The same things were measured in two ways. Each way mixes the same 11 hidden numbers, adds some noise and spreads widely along 7 directions of its own, which tell nothing about the thing.
In the rows, zero is written as 128.
Some things both ways: the first way, then the second way.
[ 84 133  86 173 137 132 160 109  66 153 137  96 109 135 124 126 100 102
 161 118]
[136 116 152 111 173 160 148 165 149 154 172 149  71 140 133 158 117 128
  81 144 112 121 119 147 137 122 104]

[126 144 143 166 151 122 176  72  89 157  75 110 115 108 136 147 130 102
 149 128]
[132 122 130 116 165 137 150 114 143 135 149 114 107 122 122 142  93 109
  80 128 111 115 127 131 155 107 106]

[152 131 114 119 110 130 119 176 133 123 173 139 102 132 117 125 141 136
 129 158]
[143 150 102 170 112  88  99 127 118 184 139 127 165 134 109 125 109 140
 116 136 160 128 121 124  66 106 148]

[132 108  91 125 124 133 138 143 146 116  82 127 143 118 123 152 128 146
  86 124]
[117 121 159 121 158 109 115  96 119  82 153 173 127 118 172 103 188 150
 135 137 181 102 142 103 161 179 139]

[138 122 122 147 127 106 127 125 122 125  93 155 115 136 143 141 110  85
 107 135]
[121 109 136 114 144  88  83 131 111 121 111 146  84 122 154 119 124 134
 135 158 125 101 114 138 129 149 119]

[ 90 150 178 140 104 127  55 143 170 177 174 123  99 106 159 127 134  76
 147 149]
[111  95 125 174 107 121 139 172 151 183 114 133 101 102  93 136  45 107
  86 117 173 125 134 165 127 118 152]

[122 125 122 104  95 141 119 195 127  93 131 117 108 162 134  96  81 102
 132 137]
[104 133 133  93 131 141 157  90 154 123 180 123 146 101 106 133 170 142
 160 105 161 177 158 123 138 193 108]

[210 160 133  72  87 169 150 201 146 110  93 143 126 134 138 123  80 113
  87 127]
[131 121 105 154 104  92 172 103 100 124 128  91 146 112 151 131 117 169
 160 141 116 145 142 124 141 151 119]

[147 180 144 159 172 130 201  97  81 124  95  95 126 117 125 164  96  81
 119 143]
[107 139 117  92 116 107 109 133 143  93 114 135  64 154 155 136 125 126
 141 144 102 124 112 150 145 107 103]

[158 108 186 109 129 143  53 196 136 180 163 134 125 102 125 134 158 148
 124 142]
[130 121 158 178 127  96 114 148 109 127 110 150 125  96 172 100 112 153
 132 142 153  91 123 128 120 119 168]

[145 138 126 126  83 111 141 141 112 130 100 161 107 139 128 141  85 127
 116 175]
[121 126 126 106 132 119 126  87 143 137 152 131 153 146  81 147 124 116
  96 125  99 128 138 152 158 161 107]

[142 114 117 130  93 126 139 135 156  97 102 134 122 126 138 163 120 136
 130 163]
[139 134 118 144 107  60  80  96 109 160 130 135 172 152 108 124 123 137
 101 139 111 109 123 129 119 123 137]

[159 100 193  74  91 149 108 237 166 101 103 159 140 145 154 136 117 102
 131 142]
[138  95 133 108 177 154 144 141 150 164 164 139  88 113 126 144 115 122
 127 130 159 120 129 108 128 158 123]

[135 182  98 136 137 132 160 100 130 134 102 103 151 109 104 154 109 106
 109 157]
[ 98 151 114 145 131  99 140  95 132 136 144 106 183 115 106 136 116 119
  88 133 154 139 137 152 140 137 146]

[115  97 121 191 171 106 109 121 129 141 139 140  68 125 175 125 183 112
 145  74]
[127 141 124 107 117 129 112 157 136 136 117 116  58 153 125 144  81 129
 119 141  84 121  94 166 116  79  94]

[133 147  74 168 137 121 174 103 108 121 115 118 100 128 133 127 112 107
 117 127]
[129 191 123 128 136 139  90 147 144 137 140 147 131 149 128 122 115 116
  96 117 149  98 103 139  86  93 143]

[ 80 130  91 132 135 134 132 114  86 152 114 116 121 122 103 122 127  98
 128 125]
[ 91 121 163 142 136 118 141 110 143  91 144 146 126 114 163 109 156 136
 148 142 169 127 142 118 140 126 154]

[144 183 147  90  85 124 119 168 152 126 101 165 120 135 137 105 125  67
 141 151]
[138 145  87 199 130 119 142 103 125 170 135 118 199 114 106 135 100 120
 141 127 181 141 145 121  66 125 136]

[126  66 138 157 160 142 153 179 116 116  92 129 104 122 145 130 155 122
 137  89]
[126 105 133 160 143 100  91  96 123 163 128 150 154 122 108 142 114 118
 117 122 168 115 122 139 139 130 109]

[111 144 126 114 104 143  97 146 152 131 143 122 117 128 136 129 102  70
 124 140]
[131 127 145 135 169 151 142 133 158 163 175 149 147 115 145 144 154 126
 151 114 169 149 131 106 115 130 118]

[137 106 109 107  47 129 119 149 188 160 118 230 105 147 193 125 130  46
 131 110]
[151 162 151 134 156 155 134 167 147 134 142 155 140 132 180 126 144 147
 154 119 139 101  99 116 131 110 151]

[129 115  74 114 111 135 156 151 112 134 124 156  98 135 122 109 127  94
  84 120]
[145 135 127 141 174 159 141 132 152 169 163 141 142 141 127 165 133 133
 147 139 150 129 111 125 102 117 120]

[124 104 124 105 100 130 143 137 142 147 126 156 127 119 122 143 174 121
 133 152]
[115 101 125 141 117  78 140  76 115 145 154 115 158 114 115 131 137 154
 124 135 164 140 144 115 160 160 139]

[ 86 141 105 146 138 110 136 160 108 106 140 106 100 137 116 116 110 126
 101 148]
[142 140 128  99 145 155 146 156 141 125 159 134  94 147 138 111 152 153
 161 149 145 133 120 103  88 141 135]

[132 146 145 135 175 141 155 131 154 111 125  58 139  96 103 152 158 160
  96 141]
[116 156 156 136 125 115 106 112 138  98 140 157 147 106 146  91 174 148
 150 115 183 135 134 119 122 129 139]

[115 181 166  97 120 137 128 109 161 126 107  83 147 107 124 156 110 109
  78 164]
[121 185 127 100 108 127 122  83 132  76 141 132 151 170 154 136 178 171
 199 134 105 113 106 128 135 133 133]

[ 76 131  73 159 135 137 126 120  63 124 134  62  94 143 113 104  64 135
 106 108]
[108 147 135 120 137 141 152  91 153 124 156 118 154 131  84 151 127 128
 103 133 116 145 131 168 148 133 117]

[ 52 134 112 114  86 121 122 118 165 115 116 122 113 148 160 129 115 116
 133 124]
[107 139 170 149 106 124  84 112 138  98 133 186 127 147 125  97 158 137
 134 116 184 103 128 134 122 117 142]

[129 107  79 192 171 111 107  89 152 129 115 117  89  93 139 135 189 109
 100  92]
[124 131 104 176 137  80  84 101 123 167 119 141 164 119 115 144 105 108
 107 133 166 124 127 146 104 112 115]

Other things, the second way, with their names:
(87): [125 128 107 175 123  95 122 147 121 145 107 132 132  97 155 117 113 151
 164 145 208 123 117 126 105 133 167]
(315): [132 172 116 129 120 133 161 102 144 115 142 102 189 152 135 125 145 149
 166 119 141 134 108 110 145 101 149]
(366): [132  78 119  93 134 123 171 134 133 128 148 122  47 119 121 138 101 143
 106 147 110 125 150 131 169 183 114]
(651): [ 88 142 161 148 130 128 107 147 162 125 125 168 114 113 139 138 116 117
 103 113 177 110 114 174 160 107 150]
(1032): [ 99 174 104 129 135 138 153 114 156 133 156 111 131  97 130 152 111 122
 115 106 170 149 136 147 124 125 125]
(151): [105 140 111 189 118  71  76  68  94 127 118 148 177 132 130 133 134 134
 135 142 193 112 130 142 107 134 121]
(107): [ 87  94 155 121 123 107 122 142 149 100 132 176  63 126 169 134 134 120
 111 122 162 114 141 145 195 144 122]
(103): [158 125  96 113 187 131 127 134 149 156 176 166  88 109 144 126 136 122
  96 129 204 103 148  75 102 171 149]
(766): [113 180  76  82 123 128 180 100 154 112 147  72 142 129 113 150 105 135
 115 121 120 136 119 140 170 144 149]
(1081): [142 135 131 140 164 138 120 133 155 155 151 166 136 130 120 146 119 115
  95 130 136 102 131 136 119 136 142]
(123): [146 183 118 144 133 138 119  93 138 149 157 132 200 144  95 140 141 151
 133 119 158 115 108 131 107 126 151]
(225): [110 139 148  90 139 134 168 111 142  94 168 124 108 127 181 148 151 149
 147 126  82 124 138 120 171 150 121]
(125): [ 96 131 123 133  94 114 167 122 134 135 132  83 148 130  84 119  75 124
  77 125 139 131 131 154 164 127 158]
(128): [120  87  92 144 131  76 153  93 115 166 136 102 145 102  86 150  97 143
  99 160 158 140 147 147 157 191 142]
(844): [122 137 141 144 133 160 110 167 177 111 110 180  86 125 118  98 113  98
 130 117 182 122 130 145  95  96 132]
(33): [134 122 144 127 149 136 150 128 109 106 158 138  84 106 185 120 168 185
 186 149 172 127 128  99 116 160 122]
(539): [146 133 134 145 140 129 100 173 135 141 123 157  74 121 129 101 123 144
 116 140 199 123 103 133  94  89 128]
(886): [ 77 139 135 108  69  85 114  81 120  85 109 104 113 114  87 116 107 150
 123 130 112 135 131 185 164 152 125]
(372): [137 154 120  96 166 136 111 149 167 129 134 142 110 134 155 123 141 118
 157 131 153 120  98 107 115 100 142]
(1054): [136 154 106 136 132 115 147 114 129 138 134 109 180 127 145 136 132 158
 180 144 130 118 114 117 118 151 169]
(184): [113 110 117 113 116 101  96 116 105 155 147 136  94 162 123 172 135 149
 148 143 124 141 116 157 127 164  64]
(63): [133  93  83 136 159  79 115 108 114 163 134 136 104 113 140 163 119 136
 135 162 168 125 131 127 132 178 115]
(786): [109 176  99  92 108 119 188 132 149 122 161  71 141 114 155 127 123 146
 145 118 112 160 136 111 132 134 156]
(837): [132 141 175 141 153 129  94 143 144 115 115 172 143  96 160  98 153 134
 153 111 158 111 112 133 138 121 136]
(227): [135 156 138 153 135 113 103  71 148 111 121 165 224 123 113 126 186 140
 174 108 159 145 122 146 156 133 110]
(37): [124 116 183 104 127 157 120 148 147 116 168 181  84 145 153 112 161 146
 152 110 136 106 135 106 131 153 129]
(1142): [ 99 110 100 118 110 115 158 164 132 132 107  92  56 128 112 133  38 116
  79 153 132 103 119 163 151 136 158]
(116): [129 165 133 143  92 114 132 150 143 152 136 115 169 132 112 104 113 151
 131 129 130 126 116 130  93 103 190]
(488): [157 209  73 135 158 134 111 115 150 158 149 124 186 161 107 143 120 117
 100 129 166 107  97 119  81  92 153]
(77): [129 131 126  92 118 136 189 113 148  99 149 103 139 135 140 120 152 158
 166 116 130 145 128 104 191 150 137]
(1104): [127 174 105 137 135 145 135 139 173 162 142 131 182 125  84 134 115 113
 116 117 165 140 122 149  97 127 163]
(20): [ 87 115 175 130 120 138 151 162 155  93 155 174  71 115 180 105 141 132
 121 125 165 110 159 120 143 147 168]
(254): [103 125 119 150  65  45 123 101 126 101 102 118 163 128 107  72 113 128
 101 145 126 126 159 129 136 126 183]
(535): [117 150 143 162 130 110 114 183 141 136 113 139 114 109 146  90  87 112
  79 141 151 104 122 143  88  79 177]
(389): [137 132 130 109 162 137 104 148 167 191 151 141 140 136  97 154 112 110
 121 127 131 124 102 139 109 124 136]
(78): [ 91 124 141 110 105 100 103 130 133  92 110 152  81 119 128 114 114 133
 104 127 150 103 126 168 176 162 140]
(26): [115  97 152 120 120 106 115 139 122 157 133 133 108 127 115 145 106 138
 119 138  92 127 124 163 145 157 110]
(822): [136 120 125 126 159 112  85 128 119 153 132 150  84 143 131 158 113 128
 120 161 104 110 112 154  96 127  88]
(1133): [158 143  97 116 133 104 133 107 117 152 168 128 136 162 135 153 148 159
 129 143 111 129 127 111 120 147 109]
(937): [ 96 131 135 100 103 118 157 143 133 135 122  65 113 102 103 118  72 140
 126 138  99 138 112 157 135 130 157]
(451): [108 113 134 133 135  78 118 117 117 134 148 135 134  94 156 116 170 156
 154 145 181 160 141 117 125 162 129]
(749): [116 182  93 167 132 120 103  64 131 136 149 150 185 162 125 183 132 124
 142 133 130 108 130 151  87 129 116]
(829): [108 139 134 147 122 145 128 171 165 106 100 162  82 102 127 103  98 115
 128 130 175 118 132 163 108 122 157]
(216): [142 132 100 142 134 109 177 150  94 152 141  71 115  99 168 131 113 188
 165 159 158 145 108 110 110 138 140]
(1119): [114 158 125 123 124 122  92 128 118 120 125 129  83 169 137 145 101 133
 125 159  98  98  97 158  89  87 111]
(559): [124 176 131 153 126 113  80 157 138 122 116 177 130 143 165 123 145 147
 149 145 164  96  99 148  91 108 168]
(283): [107 166 133 173 136 123  80  88 152 127 152 201 167 140 125 147 148 102
  99 109 173 103 150 149 102 128 125]
(35): [130 168 119  91 164 146 183 150 134 117 167  82 113 135 182 127 128 148
 130 151 119 117 104  94 127 112 161]
(30): [122 128 128 141 103  94 102 133 130 129 120 167 119 144 144 139 139 157
 149 139 141 111 119 152 142 150 142]
(156): [140 107 105 156 130  96 114 107 113 155 141 149 144 142 139 131 135 143
 152 138 189 110 135  94 113 160 142]
(178): [ 88 170 133 139 107 106 141 119 145  81 116 110 157 135 147  95 121 117
 120 139 135 121 127 137 132  86 172]
(217): [117 110 141 119 123 132  89 106 138 132 130 179 122 159 107 161 142 133
 166 125 124 109 121 164 146 181  99]
(890): [145 147  86 147 177 124 141 115 170 149 170 157 157 128 141 129 159 101
 113 126 212 146 151  81  99 117 140]
(733): [131 123  86 105 141 135 169 130 140 176 161  91  91 124 109 180  87 143
 135 149 105 145 124 143 110 156 116]
(2): [123 145  92  97 111 102 175 112 140 145 139  71 154 133 113 157  93 140
 114 128  81 139 117 147 184 142 140]
(849): [ 96 154  96 139 155 123 154 107 163 146 158 110 156  99 103 147 110  97
  88 135 174 158 149 144 107 129 140]
(618): [149 140 112 121 148 144 119 132 145 170 161 138 119 162 121 155 112 117
 127 125 120 116 117 114  92 111 109]
(342): [121 101 118 125 126  98  96 106 102 131 146 149  65 157 147 153 131 132
 119 130 143 128 132 132 140 135  46]
(69): [127 120 144 163 129 107 106 181 125 191 138 141 108 138 120 139  81 129
  69 152 135 108 108 159  99  95 149]
(272): [116 169 106  93 109 114 134 130 151 136 127  91 126 127  68 128  86 133
  81 144 100 133 110 178 128 127 158]
(810): [132 111 145 110 172 140 142 126 155 112 155 158  97 119 169 121 146 114
 126 114 160 114 138  92 165 132 118]
(189): [102 152 143 141 111  99 149  95 137  78 117 114 180 100 143  89 149 145
 146 126 155 139 134 130 166 121 163]
(1130): [131 143 151 123 125 120 120 188 155 116 137 175  99 106 177  81 155 137
 134 116 160 127 140 109 112 134 160]
(483): [113 117 167  93 145 136  91 135 156 138 149 167  88 133 135 147 151 132
 159 125 118 131 113 147 131 136  97]
(1144): [ 98 175 118 119 115 109 148 117 157 102 129 111 161  82 137 107 124 125
 122 106 147 143 145 139 144 143 165]
(64): [ 96 143 180 148 156 138  78 130 150 102 118 183 124 115 133 106 134 110
 108 125 195  87 108 156 136 108 151]
(894): [100 143 118 131 127 157 145 183 177 147 137 145  77 103 107 131  69  92
  72 106 180 124 140 163 115 133 154]
(910): [152 155  81 160 108  95 128  87 105 166 137  97 189 161 101 147 103 150
 127 138 130 115 114 123 105 120 137]
(586): [143 103 115 118 133 110 112 133 114 148 155 157  57 142 137 139 111 141
  98 137 141  97 139 117 123 166 111]
(110): [125 102 116 120 156 103 164  71 106 168 185  90 162 135 118 185 150 171
 147 166 118 156 124 127 152 174 102]
(450): [102 141 116 155 125  84 141 121 104 137 129  95 169 109 163 135 124 154
 160 158 145 135 121 133 114 147 156]
(231): [173 163  94 153 162 120 112 125 122 171 136 119 159 133 113 126  85 122
  98 149 124  85 113 111  59 106 158]
(6): [164 170  86 167 135 130 119 147 141 158 124 148 147 142  94 122  86 124
  81 143 156  91 122 141  72 119 173]
(208): [146  81 133 148 164  83 103 104 121 174 153 159 139  98 127 135 160 146
 130 134 194 145 136 110 143 162 105]
(154): [136 164 101 157 113  87  74  97 115 144 116 148 149 149 126 151 101 133
 117 130 120  86 111 152 106 115 129]
(1041): [ 98 132 115 105 115 117 115 106 150 100 119 139 100 131 101 130 128 134
 150 144 153 129 125 158 136 159 136]
(820): [113 144 125 131 123 100  75 134 123 169 117 121 114 129  95 150  74 120
  85 132 123 111  92 183 117 103 114]
(28): [127 138 176 156  82 108  84 159 125 132 109 169 122 148 139 113 124 155
 140 121 100 107 108 166 122  93 129]
(728): [ 88 144 119 109 119 107 139 101 150  95 126 114 118 111 122 127 121 124
 116 129 147 140 132 155 167 133 133]
(637): [121 141 129 132 118 101  74 139 104 152 118 135  96 152 139 150  93 153
 136 154 117  75  84 158 104 123 143]
(1026): [ 97 152 121 123 111 114 108  93 163 126 129 142 157 156  98 157 108 101
 125 130  79 114 134 168 124 129 137]
(748): [ 98 190 159 151 112 149 109 164 161 118 134 163 136 145 159 127 109 108
 120 112 105  94 122 158  85  82 162]
(522): [143 127 113 130 126  86 127 130 119 151 125 105 145 130 116 110 108 146
 110 154 136 113 111 118 129 125 168]
(978): [112 186 118 118 103 115 107  74 137 121 134 117 197 121  91 135 133 134
 126  81 140 139 119 161 160 141 108]
(972): [114 157 149 109 118 135  98 121 128 110 147 159 102 138 113 126 132 144
 110 129 112 104 130 163 112 160 123]
(642): [132  92 149 116 146 127 119  80 111 141 158 149 123 144 120 177 155 164
 168 138 104 127 124 150 163 187  67]
(3): [124 167 117 143 124 126 141  74 137 112 150 133 189 139 140 145 144 129
 139 100 129 125 141 125 149 133 112]
(383): [139 149 127 121 171 155 146 118 132 166 182 109 167 128 135 144 145 139
 160 128 151 140 116  95  85 138 121]
(510): [ 96 140 126 135 143 125  72 130 170 127 109 181  95 145 131 163 118  95
 148 141 139 114 111 177 106 105 114]
(1008): [111 126 104 136 139 110 162 107 141 158 147  92 145 140 118 168  79 114
  96 150 101 118 126 140 141 113 148]
(287): [124 123  74 162 131  97 152  92 103 182 162  97 156  96  96 158  93 141
  99 136 181 146 156 132 100 189 123]
(190): [131 131 113 117 110 114 129  94 119 104 154 159 117 127 122 117 164 158
 137 116 167 132 161 120 137 206 111]
(420): [123 120  90 159 124 100  99  96 134 184 118 131 153 106  40 162  80 118
  95 131 166 145 131 192 115 163 107]
(367): [ 99 119 155 117 119 100 130  77 134  85 128 128 156 112 141 113 175 147
 186 126 141 155 135 128 171 144 110]
(684): [141 151 107 135 151 145 141 125 129 168 156 105 152 134 114 150 102 126
 114 117 149 126 112 126 112 121 113]
(66): [105  79 134 103 132 113 165 119 128 114 164 137  60 153 154 151 131 142
 125 165 102 120 154 121 158 170 121]
(1100): [123  97 119 114 123  84 113  65 116 133 157 142 132 148 108 151 153 137
 111 121 138 143 146 130 182 167  70]
(1149): [128 164 127 129 137  92  94  96 118 123 149 148 156 102 124 115 166 152
 106 123 168 138 133 141 126 154 115]
(610): [130 143 100 102 145 138 158  85 138 126 164 123 138 140 128 175 138 141
 154 133  89 131 142 137 141 184 100]
(295): [134  76 133 137 142 111 125 119 119 154 146 150 107 134 153 149 146 146
 171 129 176 134 125 106 155 155  93]
(91): [114 176 109 151 133 137 180 124 158 105 136 107 185 131 145 117 120 111
 121 127 146 134 137 122 128  97 167]
(515): [127 123 140  61 108 127 146 107 136 122 160 111 110 154  97 142 149 169
 144 133  75 145 118 145 177 171 105]
(257): [121 132 141 153 123 118 100 150 126 151 135 154  96 120 104 119  95 126
  75 135 149 113 133 162  92 126 130]
(752): [116  92 147 125 182 150 145 156 149 167 159 147  78  99 134 165 103 113
  89 127 163 126 127 151 159 149 103]
(662): [ 94 119 118 121  76  78 147 109 117 111 118  97 134 127 121 126 127 164
 152 138 140 151 126 153 180 158 138]
(1068): [115  93 123 145 123 105 119 115 115 123 141 158  73 125 156 129 133 144
 156 141 177 122 151 111 110 159 110]

Some of these things the first way, each followed by its name:
[142 128  60 134 131 146 148 146 131 112 138 108 117 120 120 130 116 105
  66 116] -> (559)
[132 135 116 102 107 151 159 142 169  63  64  82 133 150 155 123  85 122
  99 100] -> (886)
[108 161 159 136 148 132 145 122  95 154 112 109 157 124 125 158 113  67
 171 148] -> (35)
[131 126 107 140 117 138 149 148 114 155 151 129 108 112 121 134 130 104
 101 149] -> (30)
[150 141 184 134 129 120 163 113 219 126  85 150 132 111 184 153 189  89
 153 124] -> (978)
[121 140 122 127 148 116 111 130 128 148 120 141 127 120 128 134 161 111
 121 120] -> (151)
[149 146 153  64  26 108  97 153 149 193 159 252  93 149 164 139  88  86
  88 193] -> (77)
[121 185 131 150 142 121 104  86 138 137 140 103 111 127 159 156  95 104
 128 127] -> (342)
[ 95 179 158 159 168 125 204  99 132 153 114  90 147  88 116 165 152  89
 124 163] -> (662)
[199  89 146 130 145 159 139 201 110 110 107 111 111 114 136 130 149 150
 128 106] -> (154)
[105 104 182 132 112  99 148 138 129 141 112 203 117 154 172 152 160  17
 186 145] -> (372)
[165 135 134 101 125 135 154 183 126 125 101 153 122 123 125 118 170 116
 130 130] -> (1068)
[150 134 115 152 136 131 125  88 121 185 107 123 116  82 117 135 173 108
 126 135] -> (225)
[ 67  92 184 177 181 134  87 163 149 151 144 104 107 101 160 150 174  93
 156  98] -> (295)
[126 122 141  94 100 134 190 160 144 130 112 146 129 127 129 125 167 125
 134 153] -> (123)
[187 152 177  72  76 150 192 244 108  94  99 146 140 161 127 127  91 136
 162 171] -> (190)
[150 138  83 124 119 161 145 175 133 112 151 110 132 128 114 149  95 139
 114 138] -> (69)
[133  92 129 149 140 131 139 205  98 132 118 140  84 117 121 111 124 139
  79 127] -> (217)
[192 138 122 135 166 172 157 146 188 115  97  91 155  70 126 196 147 147
  62 118] -> (107)
[137  86  67 167 140 114 169 143 134 100  98 166 106 119 138 153 208  94
 149 103] -> (890)
[155 164 136 117  89 130 169 120 135 129  98 124 130 118 136 143 123 112
 135 171] -> (586)
[105 133 167 126 124 131 118 182 113 135 129 119 120 115 123 141 118 100
 132 163] -> (156)
[119 122 179 112 124 131 126 152 151 145 114 135 142 124 151 141 158  78
 157 140] -> (637)
[132 151  66 121  72 121 109 128 136 137 126 150 101 143 139  84 123  69
 134 129] -> (287)
[153 193 151 108  91 137 131 119 126 136  84 102 134 116 119 129  74  74
 103 175] -> (610)
[156 136  71 118 112 164 183 138 152  48  94  62 146 157 140 141  63 123
 106 106] -> (1149)
[134  99 160 118 121 135  82 189 200 121 104 141 132  98 148 141 175  95
  98 126] -> (1054)
[200 164  76  94 115 148 158 141 122 121  85 128 127 109  99 118 138 118
  77 131] -> (749)
[137 190  87 118 119 163 175 114 145 128  89  73 153  81  90 143 109 119
  92 155] -> (20)
[165 162  63 123  79 122 175  93 155 116 113 145 113 119 128 151 120 118
  77 165] -> (1133)
[132 170 123 124 114 108 102 134 139 161 149 150  95 121 132 108 126 102
  70 147] -> (829)
[116 117  86 144 103 120  83 129  99 156 142 141  93 126 131 106 158 111
 168 119] -> (283)
[115 177 108 162 169 120 147  94 105 138 100 100 129  98 101 160 114 119
 100 147] -> (178)
[111 110 135 125 122 137 130 143 147 133 100 118 118 121 142 120 136 120
 102 112] -> (642)
[155 133 193  85 119 131 119 204 144 176 159 193 137 123 135 133 178  65
 142 158] -> (87)
[172  95 112 141 150 139 179 166 113 110  85 136 130 119 126 140 162  78
 112 114] -> (63)
[209 112 139  84 113 160 125 195 167 111  78 158 154 101 122 167 153 133
 104 135] -> (1008)
[150 104 116 100  94 141 151 159 127 125 149 155 121 144 125 143 113 108
 105 154] -> (208)
[139 114  97  96 123 137 127 162 135 146 137 146 110 132 131  96 170 118
  93 102] -> (33)
[129 125 104 137 122 116 148  94 165 125  83 153 123 127 161 144 160  79
 122 106] -> (728)
[183  96 129 155 127 129 153 146 145 156 112 178 102  95 146 155 178 108
 116 133] -> (2)
[140 117 166 140 132 126 128 178 112 126 127 140 101 124 135 130 148 118
 156 145] -> (618)
[163 131 104 160 167 134 131 161 124 119 128 106 123 105 106 147 145 149
 116 125] -> (535)
[118 110 154 130 123 127 134 155 130 140 132 146 104 134 146 138 122 110
 105 128] -> (227)
[119 108  97 124  67 100 149 130 154 108 108 188 105 169 170 122 138  86
 150 135] -> (272)
[174 145 122 103 114 136 185 159 104 144 111 139 143 108  84 144 125 129
  79 188] -> (128)
[116  75 179 136 162 122 126 205  47 164 142 166  96 149 124 117 142 112
 169 120] -> (367)
[159 148 154 127 106 101 136 123 115 139  93 140 115 114 116 128 147 117
 126 180] -> (231)
[117  96 145 169 157  92 156 125 139 155 120 161 117  88 120 166 228 141
 134 162] -> (522)
[130 140  99 132 116 127 136 155 131 113 130 114 113 141 131 110 124 139
 143 127] -> (257)
[117  92 126 177 149 135 154 126  75 144  90 120  92 120 143 136 122  94
 146 103] -> (810)
[119 126 114 120 119 102 170 133 137 118  94 163 111 133 135 126 162  95
  86 141] -> (1041)
[193  68 146 113 118 151 207 242  39 144 108 204  93 169 133 101  99  98
 148 115] -> (837)
